All groups share one centre, and each spreads out both ways along 5 directions, with some noise.
In the rows, zero is written as 128.
Known rows, each followed by its group:
[109 119 136 142 125 127 123 119 144 147 141 100 145 121 158  99 132 121] -> L
[131 104 107 134 106  78 112 158 100 160  86  95  62 190  66 148 141 131] -> L
[143  94 121  88 157 153 136 143 169 225 133 133 162 149 167 119 125 118] -> V
[109  96 113 128 112 104 130 129 143 181 130 106 154 112 127 126 146 112] -> Z
[121 121 122 104 153 132 171  94 162 149 135 189 149 108 171 120 136 118] -> L
[134 143 126 129 151 121 114 139 129  84 108 127  57 164 141 128  96 134] -> Z
[100 135 159 116 108 113 170 101 127 117 152 152 117  84 141 144 141 103] -> V
[104 108 162 150 114 113 138  85 126 149 119  87 115 158 133  84 134 138] -> P
[123 120 106 138 113 105 123 143 117 133 119 120 123 126 119 141 127 129] -> P
[126 129  84 136 134 109 113 168 127 105 130 152 147  97 117 155 137 117] -> P
[134 136 127 101 131 143 147 129 131 131 131 168 139 105 130 148 125 126] -> L
[135 145 127 122 136 140 137 127 127 105 147 174 158  86 132 148 136 121] -> P
[141 139  92 143 105 130 104 145 110 120 114 132 177 107  89 137 127 143] -> Z
[ 87 114 103 130  87  64 128 175 113 145 123  97 100  81 106 181 122  97] -> V
[110 130  93 132 122  86 104 181 117  94 116 104  73 112 140 157  88 109] -> L
[126 116 102 102 155 109 110 189 143 145 134 126  75 146 134 163 113 104] -> Z
[142 131 112  81 141 156 152 142 141 152 142 195 173  71 143 175 130 119] -> Z
[123 105 137 109 147 117 138 127 155 175 126 109  87 166 161 122 121 116] -> V
[111 114 101 174 152 109  86 168 147 112 154  96 144 133 133 112 165 105] -> P
[150 104 133 122 157 145 103 177 148 185 155  99 142 171 108 134 176 109] -> Z
[109  99 112 167  82 118 110 112 114 161 127  88 210  94 100  98 167 130] -> V
[113  97 101 137 156 106 100 166 162 160 144  99 133 142 159 114 154 101] -> P
[108 113 158 115 140 123 173  81 158 149 134 136  99 141 181  94 123 121] -> Z
[128 130  94 124 112 123  97 195 129 117 142 100 139  72 147 164  93 107] -> L
[118 115 145 138 125 125 137 106 139 148 119 112 123 142 135 105 140 130] -> V
[111  95 132 151 125 110 133  93 146 176 117  92 136 160 135  73 163 133] -> L
[122 111  99 130 136 105 122 151 133 154 121 118 123 135 135 139 130 117] -> P
[129 122  75 134 138 100 100 177 119 124 101 112  97 143 117 153  99 126] -> V

New rows. What belongs after each?
[112 140 162 153 106 128 158  53 120  91 139 143 149 105 119  93 159 134] -> V
[ 93 114 143 124 113 121 169  71 147 154 119 136 145 107 167 103 123 122] -> Z
[110  99 109  75 132 127 160 153 159 214 157 155 168  82 153 161 159  95] -> Z
[121 136 116 127 115 115 138 133 115  96 131 160 128  91 115 153 128 121] -> V
[116 102 125 115 136 114 131 145 146 182 140 109 121 130 138 137 142 109] -> Z
[166 161 128 116 149 183 117 135 122 104 143 181 177 136 101 138 144 154] -> Z
[134 134 123 173 114 135  94 115  95  98 107  93 151 165  83  86 140 159] -> Z
[102  97  90 137  91  88 140 132 120 170 108 109 147  86 129 129 130 114] -> Z
[108 132 111 162  99  78 137  93 104  77  82 108  72 129 150 108  68 143] -> Z
[118 101  97 106 116 113 129 162 137 189 132 132 168  89 126 158 150 106] -> Z
[119 134 110 144 106 121 134 111 111 100 104 133 138 101 131 117  96 140] -> Z
[114  91  97 122 109 112 123 165 136 189 131 113 171 100 121 137 154 108] -> Z
[101 105 118 152 112  88 122 131 119 124 114  89  98 144 121 117 126 123] -> V
[128 121 103  96 148 121 137 156 147 154 115 145  96 128 147 161 108 116] -> V
[105  99 106 131  84 112 137 119 134 190 124 117 193  80 125 110 154 119] -> Z
[149 144 104 163 100 143  96 116  93  94 102 118 182 122  80 101 130 164] -> Z
[ 96  89 155 102 136 113 163 111 171 203 147 111 119 133 177 112 164  96] -> Z
[135 130 124  95 147 144 151 138 143 148 141 170 149 104 140 152 136 118] -> Z
[147 152 161 104 172 150 154 107 145  96 134 170  81 163 169 130 107 133] -> Z
[119 122 136 105 144 116 165 110 159 144 137 150  90 121 174 133 112 118] -> Z
[111 108 140 126 143 102 134 125 150 158 128 105  89 159 157 117 138 115] -> Z
[ 77 112 174 137  72 106 167  82 123 149 161 113 164  63 123 120 171 111] -> V
[105  95  98  88 102 132 166 136 156 228 148 161 218  43 141 156 162  95] -> Z
[ 98 106 103 194  77  87  96 105 104 127  90  50 146 142 102  73 132 144] -> Z
[111 110 109 134 113  89 120 151 122 144 116  99 107 124 125 144 129 114] -> V
[138  93 161 106 149 145 167  51 158 203 101 139 133 196 161  70 147 146] -> P
[131 103 101  94 132 126 158 120 145 192 119 175 150 122 120 138 159 119] -> L
[127 132 147 120 125 157 125 125 133 136 153 127 162 107 137 127 130 126] -> L
[ 87 125 113 144  88  92 165  63 118 113  99 136 112  76 171  99  77 138] -> Z
[147 124 116 146 153 128 115 108 132 124 105 118 123 185 136  83 124 151] -> V
[118 116 113 108 127 102 136 160 133 140 126 132 106 102 137 172 119 107] -> V
[121 113 162 155 116 126 120  95 125 143 118  81 112 174 123  81 148 141] -> L
[169 165 153 118 187 163 117 149 135  84 135 168  85 183 133 146 117 143] -> Z
[104 116 110 131  87 106 155  89 123 141 106 140 163  65 147 103 113 133] -> Z
[109 113 110 133 164 122  96 183 167 121 169 107 156 105 179 125 145  90] -> P
[140 144 133  95 141 166 146 126 147 123 158 180 162  79 157 150 118 116] -> L
[100 104 100 151  93 106 130 101 120 163 116  99 177  90 117 103 138 132] -> Z
[125 107 134 138 123 103 131 114 114 158  95 101  89 197  87 112 154 139] -> L
[148 137  91 141 109 142 110 133 103  96 108 154 174  93  97 139 110 146] -> Z
[ 90 123 128 141  86  92 143 122 113 128 136 112 129  82 111 138 147 112] -> V
[129 151 105 124  97 114 130 143  97 103 116 156 124  83  95 169 112 133] -> P
[150 128 122 127 154 125  94 178 130 125 128 111 101 174 117 146 129 128] -> Z
[ 94 107 106 111  97 115 170 100 141 170 118 154 166  58 157 130 121 120] -> Z
[118 108 106 107 151 115 112 194 158 151 151 119 127  95 167 161 118  88] -> P
[152 124  72 164 128 143  85 134 110 126  94 120 207 140  99  90 136 156] -> V
[115 107 113 126 141 112 119 149 149 152 124 110 124 138 147 119 131 112] -> P
[ 89  90 121 154  93 101 128 118 132 193 118  78 165 119 126  98 160 115] -> Z
[135 140 119 102 144 141 155 115 135 120 130 178 137  92 151 142 115 124] -> Z
[138 128 186  86 184 150 166 103 176 148 151 162  84 167 179 123 145 113] -> Z
[135 147  89 158 103 109 101 133  94  75  92 118 117 125 105 135  84 151] -> Z
[104  71 134 122 107 130 142 112 152 252 161  99 223 100 123 102 218 104] -> Z
[125 114 117 167 110 136 110 117 114 140 124  97 187 138  88  95 164 145] -> Z
[142 138 105 110 149 135 126 144 134 119 116 158 130 117 132 141 111 131] -> V
[161 111 122  79 173 164 106 210 157 226 182 153 190 136 105 178 202  88] -> Z
[151 112 136 133 160 160 121  90 153 167 110 129 175 179 157  65 138 154] -> V
[141 126 111  97 158 125 131 153 142 144 126 154  82 148 159 155  98 122] -> V
[134 121 129 118 120 140 126 140 122 170 130 106 159 126 109 133 140 131] -> L
[129 149 127 108 129 145 126 147 131 122 146 148 146  84 146 153 103 114] -> L
[133 104 137 126 157 128 109 152 153 173 134 100 119 178 127 120 164 116] -> Z
[102  98 113 146 122  94 126 123 141 134 115 103 102 140 154 100 129 122] -> L
[105 133  97 149  96  90 124 149 102 105 114 114 114  93  99 151 126 119] -> V
[110 139 139 157 112  96 149  63 117  70  91 120  57 143 166  86  65 149] -> Z
[123 101 127 109 141 100 131 157 146 177 116  96  57 169 158 141 103 111] -> V
[132 103  91 125 134  97 105 168 134 162 109  97  92 150 134 137 111 113] -> V
[107 126 128 136  97 121 144 115 122 135 138 137 167  73 119 138 151 117] -> V
[157 105 115  84 190 148 124 153 167 182 117 142  87 190 184 125  97 126] -> V
[113 127 134  84 140 107 163 160 141 140 141 144  54 101 155 193 102  89] -> V
[133 144 141  63 181 138 179 131 162 110 143 211  48 121 199 173  81 102] -> Z
[121 152 116 160  87 106 125 118  82  61 118 141 134  95  60 142 136 141] -> P
[113 121 162 119 139 108 154 111 149 130 123 113  55 165 163 121 115 118] -> V
[112 133 130 150 110 125 136 105 117 102 126 123 142 123 120 102 146 135] -> V
[128 124 109 116 136 102 151 112 132 146 103 159 100 146 116 140 144 125] -> L
[115 120 106 157  98 117 122 120 112 134 127 121 184  98 101 110 156 131] -> V
[147 125 149 110 119 140 143 105 120 170 117 133 134 159  88 130 159 132] -> L
